There are 4 hidden switches. A switch that is on adds its own fixed numbers to the row, and there is some noise. The rows also spread widely along 5 directions, which tell nothing about the answers.
In the rows, 128 means zero.
Known rows, each followed by its switches (1 for on, 0 for off):
[135 127 142 177 103 161 140  94 134 113 120  75  66 135 151 143 102 126
 149 127 192 131]
1 1 0 0
[195 117 162 143 167 151 178 162  81 110  96 124  99 152 104 152 135  64
 141  65 154 151]
1 1 1 0
[194 110 169 159  85 158 175 144  79 135 113 129  74 139 103 100 125 105
 129  53 152 143]
0 0 1 1
[149 117 130 131 104 118 179 142 109  71 115 115  51 113 113 136 119 127
 120 113  74 121]
1 1 1 1
[146 123 139 149  95 124 177 130 122  84 101 119  66 147 100 134 115 138
 126 124 100 103]
0 1 1 1
[195 126 159 130 150 155 162 164  81 133 100 168 105 132  92 112 114  90
 130  68 123 148]
0 1 0 1
[163 133 163 158 133 172 130 129 126 116 112  89  78 135 149 105 108 116
 134 105 195 131]
0 0 0 0
[201 135 161 122 176 166 162 192  83 108 105 146  97 114 133 113 120  71
 113  49 117 160]
1 0 0 0
[182 158 179 154 111 185 188 130  82 171 127 160 105  97 137 116 129 120
 135  79 154 138]
0 0 0 0
[143 146 126 150 130 145 165 100 126 133 130 119  71 141 127 173 133 123
 142 138 174 124]
1 1 0 1
[134 131 147 133 151 126 145 152 143  44  89  92  76 144 118 133 108 126
 130 145 111  96]
0 1 1 0
[134 169 120 137 139 167 170  82 125 152 127 136  71  88 152 172 131 144
 147 153 164 122]
1 1 0 1
[204 126 140 122 201 147 147 159  94 108 103 113  76 166 115 155 150  51
 140  79 196 148]
1 0 1 1

New rows, each followed by its switches (1 for on, 0 for off):
[191 129 164 124 142 173 172 177  80 104 102 129  74  74 151 102 123 103
 119  63 114 148]
1 0 1 0
[176 138 158 138 166 126 195 177  97  97 128 136  97 161  99 147 141  81
 108  76 115 133]
1 0 0 0
[208 128 165 111 173 143 174 188  76 103  96 154  90 150  89 122 145  80
 119  60 121 134]
0 0 1 1
[168 156 144 138 135 180 150 110 119 140 109 121  64 102 152 133 132 130
 149 129 185 114]
0 0 1 1
[164 126 128 129 155 155 109 147 127  91 114  88  53 125 153 105 102 105
 124 108 175 135]
1 0 0 1
[169 164 166 116 160 160 185 157 100 111 105 149  90  91 136 130 137 123
 126 106 102 113]
0 0 1 0
[194 113 149 151 113 159 176 147  75 142 120 153  85 127 100 117 118  89
 130  48 133 166]
1 1 0 1
[148 168 144 143  94 143 214 123 108 138 144 176  78  96 118 140 134 162
 116 125  86 106]
0 0 0 1
[138 131 141 162  85 109 204 111 111  99 114 131  73 169  79 165 133 140
 129 134 119  98]
0 1 1 1
[154 121 144 149 123 117 162 149 125  87 118 128  82 168  84 128 106 118
 120 116 114 113]
0 1 0 1
[175 138 161 151 106 187 180 126  85 143 118 119  68  75 165 125 128 122
 138  82 156 140]
1 0 1 0
[156 143 159 122 151 155 170 149 109  91  87 132  91 101 132 131 120 126
 133 123 102 117]
0 1 1 0
[181 137 132 119 198 134 156 157 107 110 108 144  95 167  94 163 130  73
 131  93 149 139]
1 1 0 1
[201 108 167 150 124 154 182 175  71 110 111 120  83 130 122 113 127  74
 122  36 133 155]
1 0 1 0
[192 119 147 146 118 132 200 144  69 131 111 150  81 151  87 158 142  81
 131  62 124 144]
1 1 1 1
[146 142 150 153  95 125 222 122  91 114 129 138  78 124 110 172 134 130
 127 114  87 121]
1 1 1 0
[157 141 146 147 153 125 164 126 127  96 113 103  69 191 102 162 149 108
 135 132 177  94]
0 0 1 1
[160 132 165 170 116 178 155 106 111 153 114 118  97 140 129 128 112 116
 149 108 194 142]
0 1 0 0
[163 149 154 160 122 168 177 115 103 142 137 118  76 112 149 141 128 113
 135 101 170 131]
1 0 0 0
[154 156 138 108 158 162 141 137 132  93 100 119  61  85 153 117 126 137
 129 142 140 102]
0 0 1 1
[178 149 177 148 124 169 190 155  82 146 124 157 104 112 122 115 126 104
 124  69 127 135]
0 0 0 0
[165 153 145 117 185 107 204 170 104  98 111 179 115 181  58 168 143  95
 116 114  85 107]
0 1 0 1
[189 132 146 121 154 130 200 167  82 108 119 154  75 140 101 152 150  84
 117  72 115 135]
1 0 1 1
[147 161 143 145 105 160 184 103 118 137 127 130  59 103 139 146 137 154
 141 141 153 102]
0 0 1 1
[181 139 167 130 188 174 124 151 122 103  91  95  86 148 146 125 128  84
 148 112 200 119]
0 0 1 0
[181 119 165 160  91 149 200 146  74 120 122 126  72 117 125 127 130 109
 118  56 118 144]
1 0 1 0
[152 151 163 132 140 122 190 160 120  69 114 124  78 137 117 139 131 128
 117 124  97 100]
0 0 1 0
[162  96 137 172  89 140 134 107 124 100 102  66  41 153 125 129 106 110
 141 100 183 139]
1 1 1 1
[125 141 133 164 107 144 156  95 137 101 127  87  70 129 146 158 109 144
 135 154 160 116]
1 1 0 0
[143 137 161 169  88 148 169 110 129 109 119  90  67 131 143 126 120 149
 133 132 165 103]
0 0 1 0
[181 114 153 141 167 150 121 165 123  62  95  67  64 153 141 122 112  77
 129  89 175 136]
1 0 1 0
[187  91 148 181  83 148 159 112  89 130 107  89  65 168 108 134 120  90
 150  65 197 155]
1 1 1 1
[180 103 139 129 156 134 135 156 110  74  89  96  63 150 111 131 114  83
 128  92 148 142]
1 1 1 1
[176 140 137 138 141 178 143 127 105 144 121 120  70 108 154 120 123  98
 136  90 187 145]
1 0 0 1
[154 159 153 129 166 174 130 156 134  93 108 112  84 100 154 108 113 125
 128 130 136 116]
0 0 0 0
[188 147 168 117 199 193 110 158 121 104  76 100  81 105 169 100 121  92
 148 104 199 132]
0 0 1 0
[168 144 146 111 201 175 138 147 110  92  85 113  88 105 143 146 126  88
 145 106 157 141]
1 1 1 0
[185 137 173 141 141 168 167 149  92 122 102 128  90 124 130 119 133 100
 137  80 158 130]
0 0 1 0
[179 121 153 147 189 161 133 135 114 125 110 100  95 180 123 160 124  62
 147  94 208 149]
1 1 0 0
[157 135 167 175 131 172 151  94 122 157 119 104  99 170 121 150 123 103
 163 118 225 130]
0 1 0 0
[176 127 134 138 168 149 145 135 112 124 111 121  85 151 114 152 123  82
 137  94 169 144]
1 1 0 1
[194 134 149 113 159 169 172 152  74 130  95 159  78  85 126 130 134  90
 136  72 116 154]
1 1 1 1
[158 168 150 129 112 172 185 115 110 136 114 149  64  82 144 135 140 154
 135 123 128 109]
0 0 1 1
[171 146 172 140 119 172 178 143  92 127 106 133  86  97 139 116 127 126
 133  95 129 123]
0 0 1 0
[187 142 142 119 172 162 161 142  89 127 106 126  70 122 133 151 149  89
 142  86 174 139]
1 0 1 1
[195 136 139 107 168 177 152 164  90 113  95 133  65  80 149 112 128  89
 126  69 143 145]
1 0 1 1
[159 145 159 139 169 147 146 142 129  91 104  91  81 166 128 150 133 104
 139 134 186 102]
0 0 1 0
[164 159 162 119 172 180 145 173 120  98 109 133  91  89 153 103 114 116
 120 113 118 124]
0 0 0 0
[189 114 163 157  92 152 174 148  83 122 113 129  73 136 111 104 123 112
 121  63 137 137]
0 0 1 1
[144 159 133 128 150 164 141 114 137 118 109 133  79 106 138 129 116 139
 137 150 150 115]
0 1 0 1
[151 171 137 113 208 169 157 128 120 124 113 136 100 107 146 173 136 100
 145 142 156 132]
1 1 0 0
[171 136 152 126 176 159 151 162 108 103 106 129  91 108 139 130 112  87
 133  97 122 147]
1 1 0 0
[165 135 166 135 155 138 173 152 115  86  93 123  92 140 108 140 120 111
 132 116 116 111]
0 1 1 0
[144 159 158 129 160 122 193 160 122  72 114 134  86 135 111 152 139 130
 121 138  95  93]
0 0 1 0
[173 145 155 132 155 192 135 130 110 126  99  91  66  88 179 127 126  99
 146 102 197 140]
1 0 1 0
[210 131 162 147 116 169 202 122  58 177 127 152  78 129 117 147 156  83
 142  53 173 155]
1 0 1 1
[176 176 152 102 169 154 204 149  88 130 112 178  91 100 113 153 162 120
 128 108 104 111]
0 0 1 1
[162 109 163 168  81 135 205 136  82 108 116 126  77 126 112 141 123 112
 125  75 106 138]
1 1 1 0
[193 121 167 148 137 180 158 134  76 151  93 121  87 103 139 135 123  85
 155  66 172 164]
1 1 1 0
[182 122 133 110 193 172 101 166 120  96  89 114  75 112 137 107 105  81
 131  89 155 157]
1 1 0 1
[158 159 124 110 183 134 179 143 108 115 121 167  88 116 113 170 142 105
 124 127  99 124]
1 1 0 1
[178 147 145 124 164 143 159 169 113 104 118 147  85 143 113 117 121 103
 115 102 129 120]
0 0 0 1
